There are 10 hidden switches. A switch that is on adds its own fixed numbers to the row, and there is some noise. The rows also spread widely along 13 directions, which tell nothing about the answers.
Some rows, each with its switches (1 for on, 0 for off) after it:
[  3 -31 -24 -10   7  20  24  20  15 -20 -20  -7  23   2  29  24  38  16
  14  -3  24  -7  12  11 -28  19  23  -4  10  -5   1 -15 -13  -9   7   4
  10]
1 1 0 1 0 1 1 0 1 0
[ 39  -9  17  26  13 -16 -31   5  31  -9  -9  26 -18 -12  32  20 -14 -33
  22  17 -14   2   8   6  17 -34  18   5  30  14  15 -15  19  -5  42   2
  17]
1 1 1 0 1 0 0 0 0 0
[ 41 -18  22 -43 -12  -8  16 -36  20   0   5   3  -6   3   1  -7  21   4
  -6  17  21 -16 -11 -49  -9  21  21  20  -5   1   5   3  -9  -5  35 -30
   1]
1 1 1 1 0 0 1 1 1 1
[ 20 -24 -15 -25 -14   5  12 -12  25  -7 -15  -2  12  -9  -2  -1  39  30
  -2  10  21 -16  11 -27 -14  -1  26  -1  18   4  28 -11  -6 -10  15 -21
  -4]
0 0 1 1 0 1 1 1 1 0
[ 39   8  10   0  -3 -17 -15 -10  -3 -14  19  39  -9 -39 -11 -24 -14   9
 -19  13   5  16  -4   0   4   0  15  -7  30  24  17  -5  25 -13  -2  14
 -32]
0 0 0 0 0 0 0 0 0 0
[ 17 -13  13 -12   5   9  -8  -2   6 -32   9  23  -4 -23  10   9  -4   0
  18  36  -4  -9  13  25 -14  -6  13   5  30  19   5   3  15 -26 -16  19
  -3]
1 1 1 0 0 1 0 0 1 0
[ 48   4 -21 -13  13   2  14  33  33 -36  -4  20  -3   1  15 -14  15  10
  -2 -23  30   8 -10  15   0  -2   8 -20   5  37  24 -36  12   8   0  24
 -23]
1 1 1 1 1 1 1 0 0 0
[ 22 -14  12   1  24   8  19  11  -1  12  12 -14  -6  36   0   8 -13  -1
   5   4  24  11 -23   0   3  11  19   9 -11   6 -19   8   2  11  12 -19
 -10]
1 1 1 1 0 0 0 0 0 0
[-10 -24 -17  35  -2  24  10  55  -3   7 -34 -27  32  16   5  28  -4  -4
  35  -8  -5   6 -34 -18  -4  11  15  -5   0  31 -38  26 -19   0  12  -7
  12]
1 1 0 1 0 1 1 0 1 1
[ -9 -10   6 -15  -4  16   4  17 -14 -16   1 -15  11   1  -9  13  15   8
  16  12   4  -9   4  21 -29  15   0   4  12   3 -15   7   3 -15 -32  17
   0]
1 1 1 0 1 1 1 0 1 0
[-13   6   9  22   1  -2  -9  20   9  18  -6 -29  -7  25  -8   5 -13 -24
  19 -13 -24  -5  -8   3   0 -14  -2  -9 -23  10 -17   5   3  16 -11   4
  16]
1 0 0 0 0 0 1 1 1 0
[ -4   1 -28  54 -10  22   0  49  -8   8 -24   4  20 -23 -14   1  -3   1
   6 -17  -3   6 -20 -27  11   0  14 -19  -3  68  27  -1  -2  -3  -5   9
  -9]
1 0 0 0 0 1 1 0 1 0
[  9  -8  -8 -18   3  21  20  20  12  -2  -8  -8  16   6  -2   7  27  18
   7 -11  21   4  -2  -1 -19   9   5   6  -1  18   9  -9  -4   9  -9   4
  -4]
1 1 0 1 0 1 0 0 1 1
[-13 -22   0  15 -13   3   7  -8 -13  22 -15 -12   4 -10 -25   9  17  14
   5   9   2   5   3 -28  -5   4  18   9  12 -10   4   8 -14 -11   8 -30
   2]
1 1 0 1 0 0 0 0 0 0
[-16   2 -19 -10  -4  19   8   5  -3   0 -14 -17  -1  17  -2  -5   0  -1
  20   8  15 -10   0 -27  17  -2  27  12 -31  25  14  23 -17   4   0 -27
  -2]
1 1 0 0 1 1 1 1 0 0
[  4   5  -5 -21 -18  16  11  19   0  -3 -12  -7  23  -8 -25   1  38  18
  -3 -14  16  -7  -1 -16 -20  12 -11   5  -4  33  22  -9  -8  -1 -15  11
  -1]
1 1 1 0 1 1 1 0 1 0
[-10 -12   6 -29  42   9  13  -3  -2   0  25   2   2  36  -1  22  16  23
   0  18  31  17   9  57  -6   3  -2   0  14 -27 -23 -13  10  -1 -23   2
 -12]
0 1 1 0 0 0 1 0 0 1
[  1 -15   6   2 -14  15  -2  -2   9 -12 -15 -11 -13   2 -13   1  -4  -3
  31  23  -7 -22   4 -12   0 -15  12   6   9  27  14  13  -6 -15  -8 -12
  11]
1 0 1 0 1 1 1 1 0 0
[ 42   8  -8  -6  -1 -17 -11   6  24  15 -16  -2   6   1  -5 -17   5  17
  -7  -9  21   8 -26 -60  19 -19  17   2 -10  34  18   4   6  16  35 -29
 -22]
0 0 1 0 1 1 1 0 1 1
[ -8 -24 -11 -15   0  -3  26 -26  -7  10  -2   3   6  -6  -7   5  51  25
 -28  -2  34  -3 -10 -38 -15  41  16  -5   0 -32   8 -25 -24  -8  17 -28
  -6]
0 0 0 1 0 1 1 0 0 1
[ 51 -24  -4   6  37  -3  11  -2  19   0  20  24 -17  22  20   3   1  26
  -5  12  52  18  -6   6   4   1  35   0  19  15  27 -41  30   0  21 -16
 -26]
1 1 1 0 1 0 0 0 1 0
[ -4 -27 -12 -12   1  15  24  -5  -1 -27  -3   2 -13  -6   3  -6  26  29
   5  12  22 -19  12   9 -32  22  20 -11  16  -9  17 -26   4 -24 -35   3
 -11]
1 1 0 0 1 1 1 0 1 0
[ -2 -14  13 -34 -11   1  17 -30   6 -14  -7 -24 -24  -6   6  -2  24  -3
  -4   9   3 -37  19 -10 -33  18  23   6  -5 -34  12  -7   4  -9 -17 -10
   6]
0 0 0 1 1 1 1 0 1 0
[ -7 -39   3 -23   7  13  14   8 -16 -10   6 -22  21  20  -8  32  26  34
  21  27  25   7   8  34 -46  17  10  14  37 -26 -31   5   3 -17 -20   3
   2]
1 1 1 1 1 1 0 0 1 0
[-15  -1 -15   3  -1 -11  -6   8  -6  -8 -11 -11   6  -5  29   8  24 -18
  -6  -3   2 -13   7 -15 -13  17  24 -10 -14 -26  -7  -6  -3  -4  14  -1
   3]
1 1 1 0 1 0 1 0 1 0
[  0   1   4 -22   3   3   5   3  12 -15   5   5  -4   7 -24   0  12   8
   9   6  -2  -6   0  23  -7 -14 -22   2   0  31  10 -16   9  -3 -36  22
  -3]
1 0 1 1 1 1 0 0 1 0
[ 25   0  22 -34 -17   0   0 -35   5  -3   1   6  -4 -28   4   3  20 -16
  -9  15   4 -18  17 -32 -10  14  22  31   1  10  30   6   1  -6  23  -7
   8]
1 0 0 1 1 0 1 0 1 1

New rows. What belongs after each?
[ 13 -10 -12 -27   3  -8   5  -6  27 -30  -1  12  -5   3  16 -12  18  15
   5  11  10 -16  -1   3  -9  -3   9 -18   3   0   2 -17   4 -13  -9   0
 -11]
0 1 1 0 0 1 1 1 1 0
[  4 -17 -25  16  -7  -1  -2   8  -7  -1 -13   7  11 -24   0  -1  10  21
   2  18  11   5  -8 -34   3   0  40  -6  13  12  10   7   0 -19  11 -21
 -23]
1 1 1 1 0 1 0 0 1 0
[  3 -14 -19  11   9  43  27  36   0   1 -11 -10  13  18  -4  14  28  20
   7 -16  37  -5  -1  -6 -16  17  14   1  -5  37  36 -25   0   7 -11  -2
  -3]
1 1 1 0 1 1 0 0 1 0
[-24 -14 -13   6   8   9   9  14 -11   3  -7 -15   4  17 -14  12  19  19
  10   4  17   1  -5   2  -6   5   5  -7   1  -5  -6  -5 -10  -8 -16 -13
  -4]
1 1 1 0 1 1 1 0 0 0
[  8   8  17  -4 -14  -9  -5   4  -7   2  -6 -14  -2   6 -30 -17 -10  -5
   2  -1  -6  -3 -27 -34  -1  -4  -9   2  -7  16 -20  22  -2   4  -5  -9
 -10]
0 0 1 0 1 0 0 0 0 1
[-13  -9 -15   2  -6  14  10  30  15  -5 -16 -27  14  19 -11  13  29   6
  19 -14   0  -8  14  25 -22 -14  -3 -12   8  11   9 -20   3   8 -23  18
  13]
1 0 1 1 1 0 1 1 1 0
[ -6   1 -12 -19  15  -2   3  -9   7  12  -6   0   7   3  18  20  27  -6
 -11  -2  16   3  11 -13  15   6  22  11 -19 -17  11  -3 -13   7  32 -21
   3]
0 1 0 1 0 1 1 0 0 0
[  3  -3 -29  36  -6  -4 -15  34  10 -21 -21  20   2 -21 -20 -12  -8  20
  22   9  -9  13   0  14  16 -47  -1 -29  36  53  20  -8  11 -20 -23  19
 -19]
1 0 1 0 1 0 1 0 0 0
[ 15  -2  -4  -8 -13  22  14   4  -8  -1 -10 -19   2  -7  -1  -6  11   1
  -1   3  22 -24  -2 -43 -13  21  35  10 -18  26  28  15  -3  -1   3 -19
  -8]
1 0 1 0 1 1 1 0 1 0
[ 32 -20  11   5  14  18  13   1  12   8   1   1 -17   5   2  19   4   0
   6  12  21  -7   1  -9   3   6  33  15  12  27  36 -16  17  -3  12 -18
  -4]
1 1 1 1 1 1 1 0 1 0
[ -4   5 -11  22 -23  12  -1  29  -8   0 -15  -2   7 -45 -18  -2  25   3
 -11 -13  -9  -9   9 -13 -18  10  24 -20  16  18  34 -11  11 -13 -23  14
 -14]
1 1 1 1 0 1 1 0 1 0
[-10 -23   2  15  13  27  30  21   4 -12  -5 -14 -23  24  -8  14  14  -3
  16  -9   9 -17  -7  25 -22  15  -1 -17   4   0   6 -35   3  -4 -39   8
   6]
1 1 1 1 1 1 0 0 0 0
[ 10  -1  14   4  -4  -2  -7   8  -5  11   3  -2  14 -12  -1  16  17 -11
  -8  -2  -2   1   2  -5 -18  15   7   5   7  -1  -4  -2   4  -5  11   8
   7]
1 1 1 0 0 0 1 0 1 0
[ -5   4  -2  -3   3 -18  10  -7  18   9  -3   1 -11  13 -29 -18  17  16
 -15 -16   4  -1 -21 -11   7 -10 -28 -25 -15   4   3 -28  -6   1 -20  -5
  -9]
0 0 1 0 0 0 1 0 0 0
[  4  14 -16 -44   7   7   7  14  11 -27   3   9  21   7   7 -12  10  11
   8   8  17   4  -3   8  -2  -8  -7   4 -17  31 -12  16  -4   4 -16  17
 -19]
1 1 1 0 0 0 0 0 1 1
[-21 -18  -8  21   8  -7  -3  19 -14  13   9   2  21  17 -18  25  30  14
  -2  -7  11  19 -21  13 -15  26 -12 -18  14 -17 -30 -26 -16  -8  -1   5
   6]
1 1 1 0 0 1 1 1 0 0
[-27   8 -39  -2   8   0   1  37   3   0 -21 -11  41   9  16  15  39   2
  -3 -23  11   6 -10  -6  -4   7  -6 -17 -31   4 -16  -8 -24   8   6   8
   3]
1 1 1 0 0 1 1 0 1 0
[ 36  10   7 -14 -14 -21 -23  -8  11   1  -7  11  -7 -29 -17 -22 -20  11
   5  20  -8  13   9 -25  22 -40  28  17  21  33  23  25  28  -3  10 -11
 -28]
0 1 0 1 1 0 0 0 1 0
[-21 -16 -20   3  15  13  -2   0  -6  16  -4   0  15   3  -9  33  30  20
   4  17  17   6  20  12   3 -12  19   8  19   3  28 -16   5  -5   1 -13
   0]
0 0 1 1 1 1 0 0 1 0
[-26 -16  -6   6   7   9  18   2   7  -1 -11   4  -9  15 -34   6   6  12
  20  13  -6  -4 -19   1  19 -15 -23  -7  -3  28  -2  -7 -18 -20 -31 -10
   2]
1 1 1 1 0 1 1 0 0 0
[  4 -31  10 -20  21  36  29   5  26  -6 -15 -11  16  34  12  36  13   8
  38  14  14 -12  13  25 -10  -6  -6  22   8  19  -6   1 -11  -5   2  -7
  33]
0 1 0 0 0 0 1 0 1 0
[ -5  -2   6   9  -2  -3   8   5  13   2  -4 -15 -20  23 -23 -21 -16  -2
  12   2 -15 -16 -31 -18   6 -12  -6 -21 -16  21 -16   4   6   0 -28  -8
 -10]
0 0 1 0 0 0 1 1 1 1
[-16 -13 -24  31  -4 -17 -20  28  -5  -4 -23   1  19 -10  -1  10   4   3
  16   7 -13  16 -21 -11  10 -15   8 -18  14   1 -29   8 -14 -13  13  -6
  -6]
1 1 1 1 0 1 0 0 0 0
[  8 -12 -12   4 -29  14  16  21  16 -12 -39 -18   0 -19 -17 -10  26  12
  14 -14   0 -18  13 -27 -14 -15  14  -8  12  19  33  -4  -9  -6  -9  -7
   0]
1 1 1 1 1 0 1 0 0 0
[ 19 -26  14 -15   7 -21  -6 -10  13   5   0  -8  -3  14 -14   4   3  39
  17  24  12  15  -9   4 -11 -18   3   4  29 -21 -31   9   1 -15   3 -25
  -7]
1 1 1 0 0 1 1 0 0 0
[ 20  10  13 -25   6  -8   0 -21  25  16  -1 -29 -31   8  11 -12   1  -4
  -6   1   8 -23  11 -27  -4 -15  33   7 -34 -16  22   6  14  16   2 -33
  -7]
1 0 1 0 0 1 1 0 1 0
[ 16   3 -16 -22   5  25  21  38  21 -36  -2  -9   2  12  16  -2  15   0
  15 -15  16  -9   7  32 -18   4  18 -16  -4  17   5  -8   3  11 -23  26
  -9]
1 1 1 1 0 1 1 1 0 0
[ -7  -3 -17   8   6  31  29  20  -7 -21   2  28  -4 -11 -26 -13  10  15
  -5  -1  15  -9 -16   5   6  17  -7 -24   4  52  30 -22  -2 -20 -45  15
 -25]
0 1 1 0 0 1 1 0 0 0
[  0 -16   6   0  -5   8  -5 -10   0   2 -11  11   8 -10 -16  17   4  11
  24  30   3   5  16  -2  11 -17   7  25  26  24  15  12  -7 -21  11 -16
  11]
1 1 0 0 1 0 1 0 0 0
[-38   0  -8 -39  21   6  10 -22   1  -6   5  -3  -7  31 -16   4  12  14
  13  27  11  -8  11  20  21 -23 -15   7 -15   0  -3   6 -10  -4 -30 -14
  -6]
0 0 1 0 1 0 1 0 0 1
[ 21 -22 -11  -5 -17 -10  11  -8   8 -17  -7  -5 -16 -12  10 -20  15  10
  -3   4  16 -16  -6 -37 -17  23  46 -10   4 -10  15 -14   5 -11   8 -16
 -17]
1 1 0 1 1 1 1 1 1 0
[ -9   6 -11  16 -20  11 -13  31 -13  29 -20  -2  48 -23 -40  20  32  22
  -2 -17   3  22  14 -13  -1 -10  -5  10  25  38  27  -1  -1   2   8   7
   5]
0 1 0 0 1 0 1 0 1 0
[-35  12 -17 -14  -7  14  10   8  -5 -11 -17 -18  -9  -5  -8  -8  25   2
  -1  -7   2 -25  17  -4  -4   1  10 -14 -20  -8  22  -3  -6  -3 -36  -4
 -10]
0 1 1 0 1 1 1 0 0 0
[-11 -11   8  -9   6  39  26  10 -12   2   9  -7  15  29  -9  22   9 -12
  13  13  16 -12 -11   3  -5  32   0  15 -20  36  -5   8 -14  -4  -7   1
  16]
1 1 1 0 0 0 1 1 1 0
[ -4  -2   5  -7   8  -2   1  -4  22  -1   3   0 -26  17   0   6  20 -15
   6  -2   4 -11   1   5   1  -5   5  -6  -8 -10  15 -34   2   8  -6  -4
   4]
1 1 1 1 1 1 0 1 0 1
[ 27  -6  14 -24  -3   2  -9  -7   3   8  10  -3  26   6   8  20  26  -2
  -3   9  23   5  14  -6 -20  11  17  26   6  -4   3   7  -8  11  43  -7
  16]
1 0 1 0 0 0 0 1 0 0
[  2  -6  -2  -5  11  22  16  24 -11   9   4 -22   3  22 -19  11  -2  18
  12   1  22  13  -7  12  -3   8  19  13  -1  24   0   9  11   6 -22  -2
 -15]
1 1 0 1 1 1 1 0 1 0
[  2  -7  10 -21  24  -5  12 -27   6  17  12   4 -17  21  -5  10  -6   4
   0  24  13  10  -1   4  29  -8  14  19  -8  -5  -1   7   0   0  11 -30
  -6]
0 1 0 1 0 0 1 0 0 0
[-21 -14  -4  13  15  20   8  -6 -11  17  -2  -3  -8   8  -7  19   9   3
   2  17  12  -8  -1 -10  10   6  18  -4  -1  -2  10   1  -6  -9  -4 -27
  -2]
0 0 1 0 0 1 1 0 0 1
[ 15 -14  -2  -2 -17  16   7  16  19   3 -22 -15   8   8 -22   1  22  22
  21  -5  15  -5  13 -16 -11 -18   8   6  16  25  24  -4  -7   2   4 -16
   9]
1 1 1 0 1 0 1 1 0 0
